There are 3 ways to turn a row about zero (a turn may also mirror it). The second row of each pair is the first, turned, with some noise. The first 21 pairs use one turn. New pairs use 2 turns, one after the other, and a turn may come again.
Some pairs, each with its turns in order after it:
[ 65 -38 -17   5 -65  62]
[-67  53 -42 -61 -34 -11]
(1)

[ 45  14 -12 -27   3  21]
[ 35  33 -17  11 -18  19]
(0)

[ 29  -5  -2 -43 -55 -28]
[  4  17 -57  33  39  13]
(0)

[ 17   9 -51  -2 -39  15]
[ 17  33  15  30 -48  -2]
(2)

[  7 -26  29   5   0  19]
[ -7   3 -17  -4 -23 -34]
(0)

[-20 -14  27  -4  -5  32]
[  2  -8 -21 -41 -10 -15]
(2)

[ -1 -42   9  -3   8  -4]
[-14   7 -21 -29  -1 -23]
(0)

[ -2 -14  -9  13  14  13]
[  0 -15 -19  -1 -15  -1]
(1)

[ 14 -31 -19 -10  -3  -8]
[ 4 13 32 -8 -6 19]
(2)

[ 26  11   4 -21 -10 -17]
[ -6 -23   9  21 -16  20]
(2)

[ -3  11 -39  -4 -10 -23]
[ 24  15 -24   0  30  -1]
(1)

[ -8  -1   1  24   3 -45]
[-26   7  22  -1  37  -8]
(0)

[-2  7 -4 65  1 -9]
[  3  -6  53   7  19 -36]
(0)

[-36  28   5 -12 -29   4]
[ -3  -3  20 -18  36  33]
(1)

[ -2  -9   3  11   2 -29]
[ 0  2 -5 30 12 -7]
(1)

[-12  16   1  15  34 -15]
[-13   6 -12  11  39  -1]
(2)

[ 17 -24 -12   0  25 -26]
[-10   8  34  -1  23  20]
(2)

[10 -3 41 -1 20 -3]
[ -9  -9  32  18 -22 -11]
(1)

[  5 -22  10  17   3   8]
[-21 -12 -11   9 -16  -3]
(1)

[ 24  33  65 -14  -8   2]
[-29  24 -11  56 -36  -2]
(0)

[ 32 -32  14 -12  -7  23]
[-19 -10  29 -29 -29  -1]
(2)

New pairs, each followed by its turns in order:
[ 33 -34  -4 -43  12 -46]
[ -2 -17 -21  -1 -67 -33]
(2) (0)

[ 28  25   5   4 -15  65]
[ 24 -21 -24 -20 -20  60]
(1) (2)

[ 1 23 13 -7 15  5]
[11 27  1 -5  8 -1]
(2) (2)

[ -1  29  -3 -20 -24  52]
[ 51  18   7  26 -30   1]
(2) (2)

[-16  -3  34  -1 -65  -4]
[ 22  43  32   0  45 -13]
(0) (2)

[  0 -47  42  22  14 -19]
[-25 -22   3 -36  22  46]
(2) (2)

[ -1  -2  10  -6 -17  -6]
[  6   9 -15  -1   4 -11]
(2) (0)

[ 65 -41 -50  18  12 -17]
[30  3 28 18 75 36]
(1) (0)

[  9   2  -3 -17  -4 -10]
[ 10 -10  -6 -16   0  -2]
(0) (1)

[-20   7 -19  24 -26 -40]
[ -8  -2  -3   4 -16 -58]
(2) (1)

[-11  39   9 -22  17  21]
[ 29 -31  12 -20  22  12]
(2) (0)

[-55 -18   2  19  18  21]
[-28  -9 -54 -19  11 -10]
(0) (0)

[-37  14   8  29 -14 -21]
[-27   7  37  22  16   6]
(2) (2)

[ 1 13  0 16 -4 -7]
[ -3  -7  -7  15   5 -14]
(2) (1)

[ -4   5 -65  -6  -5  -7]
[-15 -10 -23  37 -16 -44]
(2) (2)

[  8  14 -16  22  -5   6]
[ -4   7  -5 -21  14  19]
(1) (0)

[ -1 -48  -1  -1  12   8]
[-21   4 -24  11 -26  26]
(2) (0)

[-34   8  14 -29  20  -1]
[-35  -1  10 -14 -32 -11]
(1) (1)

[-23  21 -12 -20 -10  34]
[  6  18  17 -20 -37  19]
(1) (1)

[-17  10  27 -21  -9  -2]
[  9 -33   6 -13  12 -11]
(0) (0)

[ 15 -29 -19 -28 -30 -19]
[-10  15 -32  43  -9 -15]
(1) (2)

[-47 -34  11 -11  -1   1]
[ 21  29 -24  -7 -18  38]
(2) (0)

[ 11 -13  14   8  60 -33]
[ 17  -7  58 -12  25  29]
(0) (1)

[-34  22  23  17  15  -1]
[ 26 -16  -8 -35   8 -16]
(0) (2)

[ -8  -6 -25 -13 -27  25]
[-10  27   9 -26  23  -9]
(2) (1)

[ 13 -20   0 -13 -25   0]
[-5 24 14 23  6 10]
(0) (2)

[ 11  30  39  32 -39  38]
[57 -5 50 11 16 23]
(2) (2)

[  9 -42  50  18  -6   3]
[ 53   3 -24 -17  17 -33]
(1) (2)

[ 20  -3  -6  21 -32   4]
[-5 32 23 -3 12 -7]
(0) (0)

[ -1  -5  38  11 -43 -10]
[ -5  33 -32 -14  24 -26]
(2) (0)

[  3 -35  13  -7 -19 -15]
[-14  22  20   3 -31   3]
(2) (1)

[ 44 -19  27 -10 -16  -2]
[12 15 -4 52  8 -1]
(0) (2)

[ 13  -1  -9   4 -16 -25]
[ -5  12  26  -8 -11   9]
(0) (0)

[ 36  14 -10  25   8 -12]
[ 13 -16  -5  -4  36 -26]
(2) (2)

[  5 -24   0   5 -21  17]
[  9  -8  -5 -16  16  27]
(1) (1)

